The same things were measured in two ways. Each way mixes the same 9 hidden numbers, adds some noise and spreads widely along 5 directions of its own, which tell nothing about the thing.
Some things both ways: the first way, then the second way.
[ 17 -25 -64 -25 -34   0 -55 -40  10   4  44  13   9  -5   5   2  -9 -29
   0 -12   7 -22 -15  -9 -50]
[ 10  16  30  23  -9   5 -38  11 -30 -31  14  20  72   2 -33  52  16  -4
 -38]

[ 13   9  27 -32  -1  29  -6   3 -42 -21  33 -13   8  19  -3 -15  23 -21
  35   9 -17 -26 -13 -15   4]
[  4  17  10  19  -1 -43 -31  24 -43 -27  -1  -4  30 -22  24   8   3 -18
   4]

[  8   0 -29  -3  -4  -1  24 -25 -36   5 -14  21  -3  53  -3  18  14 -33
  24   0  11 -52  -2 -13   3]
[ 12  59  39  32  -4  -9  -2  17 -42   6  18  69  42  -4   5 -10  -6 -26
  15]

[-16   1 -23  26 -28 -18  19  -7 -14   5 -20  -8  -6  28 -27  45  40  11
 -25 -23 -19   2 -50  32   5]
[-30  21  -6  48  24 -17  20  25 -34 -42 -15  39 -18 -34  27 -13  -6 -34
  27]

[  3  -2 -19   4 -25  26 -24   3 -37   3   4  -4 -38  36 -17  10  37 -14
   7   4  30 -28  -4 -26 -20]
[ 13  27  44   6 -26  24 -34  -2  22   5 -17  66  -4   0  19  -3 -28   9
 -15]

[-47  29  48 -19 -34 -12  57   8 -28  45 -32  20  -2 -25 -33  15  24  26
 -26 -47  31 -26  29 -25  28]
[-24 -63 -25   4  30  23  13   0  32  -2 -23 -26 -22  -5  28 -39  20   5
   4]

[-26 -33  -8  37  14  23  10 -10  44   6   2 -24 -18  23 -17  -2  39   7
   9 -25  -7  40 -16  -3 -16]
[-12  28 -35   2  -9  19 -31  -1 -19 -34   4 -35  82   7   2 -28  53  10
   4]

[-48   1 -16  41  -2 -12   6 -34  28  13 -41  -7   0  32 -35  22  35  24
 -23 -45  11  34   1   5  17]
[-13  41 -26   8 -14 -23  25 -23  -6 -36   3 -38  15 -11  23 -27  13 -30
  14]

[-10  28  -8 -22 -26 -22  27  54 -44  47  -8   9 -15 -63 -16  13 -14 -15
   1  -3  -3  -1 -17 -34  21]
[ -1 -13  13 -14  20  14 -33 -25  22 -13 -14  24 -57 -15 -23  30 -52  13
 -51]

[  3  -5  -3   7 -41   0  24 -23 -28  18 -27   8 -29  49 -14  45  42  10
 -24 -35  35 -42  13  24 -14]
[-25  16 -41 -12  19 -41  20   4   1  -5   3  69 -16 -33  -3  36  12  30
  -9]

[ 41 -29  25  19  27  35 -20 -17  17 -42  12  -4   7  48  11 -15  11 -10
  29  24 -21 -11 -17  39 -25]
[  4 -12  -6   1 -18  76  -6  -8  -6  16  -1 -25  -4   2   8  -7  -5  18
  31]

[  3  -4 -60 -29 -34 -41   0  24 -27  24 -17  32  -2 -47   7  23 -93   3
  -9  18 -15 -50 -31 -36  -2]
[ -6  30  56  45  18 -22   9  13 -13 -28  -3  82  35 -11 -13   8  17 -50
 -23]

[ 20  21 -13  -9 -13 -25 -45  -3 -27   2  14  18 -16  10  -1   5 -10   5
 -15 -10   8  10   1   1  10]
[ -2 -56  -1  -2  21  -4   9  -5  46  55  11  26 -42  23  -6 -55  -7  31
 -19]

[ 26  30  18 -22  -1   0 -20 -31   1  -2  20 -15 -10  75  11 -10  26  20
 -19  13  60 -21  58 -28 -34]
[ -9 -25  -7 -54  18  15  17 -25  26  49 -36 -14 -78 -13  55 -12 -22 -19
   3]

[ 70 -38 -22 -10 -14 -13 -69  -2  24  -7  -7  36   9 -41  36 -16 -92  -9
   6   8  -9 -12  15  46 -26]
[ -1 -33 -22 -37   3 -33  42   0  28  19  26 -82 -32 -30 -13  15 -13  21
  19]

[ -7   4  35  -2   7  -9 -36  17   0 -23   4   3  -5 -26  -7 -37 -49  54
   3 -27 -31  40 -18   4  41]
[ -8 -53 -19   2  11  23   4 -32  53  11  -5 -21   5  18  16 -67  27  18
 -15]

[ 25  25  23 -29 -46  -7 -30 -33 -56 -13 -13  45  -4  45  -3  -9  -6  23
 -14 -27  40 -58  37  19  16]
[-10  24 -29 -38  -1  33  -9  -4  29   6   0 -19  -8   1 -18  35 -35  40
 -35]

[ 32  22 -67   4 -38 -46 -26  12  18  38 -42  27  21 -46   2  11 -49 -22
 -21   2   8  12   5  20   7]
[-25   0 -25  32  52 -21  24  85 -48  58   4  17  45  28  38 -34  10 -11
  14]

[-28   9 -35  -1 -46   9 -14 -32  -2  21 -17 -31  10  22 -32  38  57   0
 -26 -36  32 -16  15  -8 -23]
[-18  18 -14  15   1 -54  19   0  -8 -45 -15  -9  -9 -28  31  38 -10 -33
 -10]

[ 46 -13  26 -25  15   7  -6  25   1  -2  53  10   0 -35  24 -27 -22 -29
  26  21 -36   7 -31   5 -16]
[ -1 -29  -3 -14  19   6 -39  27 -35 -21  -5 -76  -2 -34  -1   4  -2   4
  26]

[  5  12 -23   4 -16 -10 -10 -10  -4  30 -54  26   8  -2  -5   9 -30  -8
   2  -1  46 -30  55 -17   4]
[ 20  27  32 -23 -15  -1  30 -20  15  48   1  34 -10   4  19  19 -31 -20
 -15]

[ -5  10  16 -34  -9 -16  11 -16 -34  15  18  16   2   9   2  18  -1  -3
 -11  -1  17 -49  16 -32 -13]
[ -3 -22  19   7  11 -23   0  -7  -6  -1   1  33  -7  -7 -13   9  26 -11
 -16]

[ 13  12  50  16  41  37  16  16   2 -18 -16 -40  29  26  -1  11  27 -18
  34  56 -19 -13  -6   0  -8]
[  3  32  -4 -19 -33  29  -9 -11 -28 -10 -10 -55 -40 -15  22  38 -38 -24
  27]

[-23 -33   4  44  39  21  14   4  64   4   0 -20  13 -23 -14  -1  20 -14
  23  -4 -39  49 -40  14 -13]
[-12  15 -52   5 -20   9 -28  -6 -51 -62  11 -90  39 -13  -6   6  37   5
  30]

[-37   5  25 -24 -57 -20  21  -9 -57  23 -29  70 -25 -21 -33   5 -19  40
 -34 -57  34 -69   5 -22  24]
[-22 -37 -32  11  13 -63  17 -36  24 -48 -16  48 -62 -62  24  -4  25   3
  10]

[ 24  -1  28   0   6  -4  29 -10   9   9 -12  -7  -3  40  17   1  11   5
   4 -14   4  -5  24  32   2]
[-16   1 -53 -42  30  14   4   0  -6  28   9 -10  15  -2 -13  13  19  29
 -12]

Other things, the second way, with their names:
(92): [ -6  42 -48 -24  22 -70   1  21 -28 -12  32   6  57 -34 -17  48  10  35
 -21]
(103): [  9 -10  32  22  15  26 -43  53 -52  50 -21  50  50  14  53 -27  22  -6
  22]
(147): [ 10  16  21  30 -10  64  -8  -8  20  38  21  59  21  55 -26 -22 -36  29
 -44]
(73): [ -2  32 -16 -17  14 -10 -30  41 -52  20  35  -3  27  -1 -41  -6  13  29
  17]
(86): [-21 -25 -22  -1  43 -64  32 -12 -24  -9 -10  32 -45 -49  32 -24  36 -33
  34]
(161): [-14  26 -59  -7   9  36   1  -1 -16 -10  21 -93  83  34  -5 -43  32   5
   6]
(263): [ -6  30 -16 -45  15  -2 -16 -12 -32  22 -26  -4   5  -5  41  17   5 -22
 -14]
(321): [ -8 -26  10   1   3  30 -11 -10  -7 -25 -24  21 -25 -12  -3  96 -21  -7
 -43]
(160): [ -7  36   1 -20   3  61  -3   0  -4   7 -31 -31 -13   2  38  -3 -43 -36
   4]
(196): [ 20 -34  21  -2  -7  22  -7 -16  37   3  17  -9  28  -4 -21  35 -16  27
 -36]
(63): [ -4  15 -30  23   6  22  -6   4 -34  53  19  65  25  37   7 -61  34  27
  17]
(250): [-13 -26 -19 -12  51 -34  25  40  -1  60   6  14  36  18  16 -18  25   4
 -24]
(143): [-18  -3 -37  -1 -14  77 -53  -6   1 -12  -8 -21  31  67 -31   6  19  38
 -55]
(386): [  7  41 -19 -34  -7  -3 -15  19 -37  12  25 -11  51  -7 -20  64   4  27
  -9]
(19): [  6  40  -9 -29 -28  57   5 -76  25 -32  -4 -33 -42 -17 -10  30 -48  -7
 -15]
(158): [  8 -36  25  20  19 -55  20 -12 -39  -5  -5  33 -26 -61  44 -10  15 -44
  57]
(233): [ -2  21  -7 -20  14 -30 -13  -1 -11  23 -13  17  16   2  40 -31   3 -15
  -7]
(124): [  3 -13 -40  -4   1 -11 -58 -12 -40   3   2  64  14 -22   6  13  26  58
   5]
(48): [ 23  43  32  17 -37  24  12 -20  -8  -2  18  30 110  16  -2  39  36 -20
 -25]
(66): [ -2  -6 -49 -22  21 -86 -15  -9  -8 -19  21 -27   6 -46  -2  23  -5  30
 -13]
(357): [ -6  25 -58 -56   4  -2 -18 -14 -33  31  20 -61   0  20 -17   2   5  27
 -11]
(170): [ -2  40 -13 -29  11  40 -55  17 -50  22  -4  -8   9  16  -5   3 -16  10
  -2]
(219): [-11  11 -38 -47   0 -41   2 -15 -18 -17  -8 -50 -22 -45  23  26  16 -12
  26]
(53): [  2  -9  -6  26  11 -58  21  23 -25  22  30  58 -23 -33   5 -39   6  25
  53]
(261): [ -5  14 -17  15  20  11  20   1 -31  70  12  89 -14  31  11 -32  -3   9
   0]
(198): [  3 -66 -21   5  23   0  -3  12  23  26  40 -27  49  28 -48 -36  44  53
 -23]
(2): [ -5  49 -19  -1  -2  31  -6   8 -12  19  -4  65  23  14   6  28 -13  18
 -31]
(223): [  1  -7  -6   1   1  70  19 -30  31  30  11  18  40  33 -15 -48  20  12
 -15]
(205): [ -1  67   3   0 -29 -43 -39  26 -48 -33  -7  10 -17 -29  13  48 -40  -1
  12]
(335): [-11  -1  19  21  17  39  11  -2  13   7 -13  81  19  18  -2  28  -2 -11
 -51]
(307): [ 21 -12   0 -45 -12 -18  -8 -24 -16  70  -3  36 -11  -5  42  19   7   9
   2]

Some of these things the first way, each followed by its name:
[  9   0  32 -12 -19   6   8  12 -33   5   5  69 -22 -29 -14 -44 -12 -14
  18 -20   4 -26 -10  -3  21]	(124)
[ 20  31  27 -27   9   7 -10  16 -27 -13   8  -6  -5  32   9 -36 -20   9
  28  15  11 -16  20 -32  18]	(233)
[ -2  16   0   3 -21  30  43  -4 -29  15 -41 -22  -2  57 -15  25  49 -21
  20   3  26 -51  17 -11  -3]	(2)
[ 20  13  75 -25  -3 -13 -21 -22 -26 -23  -4  56   4  11  12 -35 -42  55
 -16 -16  18 -36  38   9  23]	(219)
[-25  42  46 -25   9  -1  14  16 -35  -4  -5  -2  32  -9 -19   2  -3   9
   7  25  -3 -30  -2 -49  20]	(143)
[ 36  15  38 -14  18  18 -32 -11 -21 -29  58 -10  -7  53   7 -22  48 -12
  16  13  -1  10  -5   5 -10]	(103)
[ 27 -10 -39   8  -6 -40   4 -53  -6  28  25  54 -30  52   6  25  41 -36
 -29 -26  35  -4   8  22 -28]	(73)
[ -3  34  50   6  42  -5  39 -43  -5   9   8 -16  11  91   1   9  83 -11
   1 -15  33  13  46  -2  11]	(357)
[-24   1  40  43  26  10   7 -26  13 -24 -20 -27   3  70 -21  12  51  31
  -1 -27 -18  37 -12  40  21]	(19)
[ 32 -22   8   9  10  33  22  -5  17  13  -8 -23   7  26  13   9  33 -43
  35   6   6 -18  26  26 -30]	(386)
[  4  -3 -14  40  40   5  31  -3  14   3 -14 -12  -3  55  -7  10  38 -35
  26  26  -6  11 -22  -2   0]	(63)
[  9  35  40  -9  11 -17 -13   4   6   0   2  -3   5  22   4 -24 -10  30
  -8  -2  17  20  33 -15  17]	(263)
[ 23 -24 -23 -26 -39  21 -52 -47  -8  -4  26  21   0  18   2 -11  13 -16
   8 -45  16 -26  27  19 -23]	(196)
[  1   7  28  11  21 -15 -21 -23  24 -28 -14  12  32  20   1 -42 -35  36
   9 -33 -29  38  -1  36  50]	(161)
[ 44  23   0 -23 -19 -34 -56 -12   1  -6  12   5  11   3  24 -15 -41  30
 -17 -23   3  17  28  33  11]	(250)
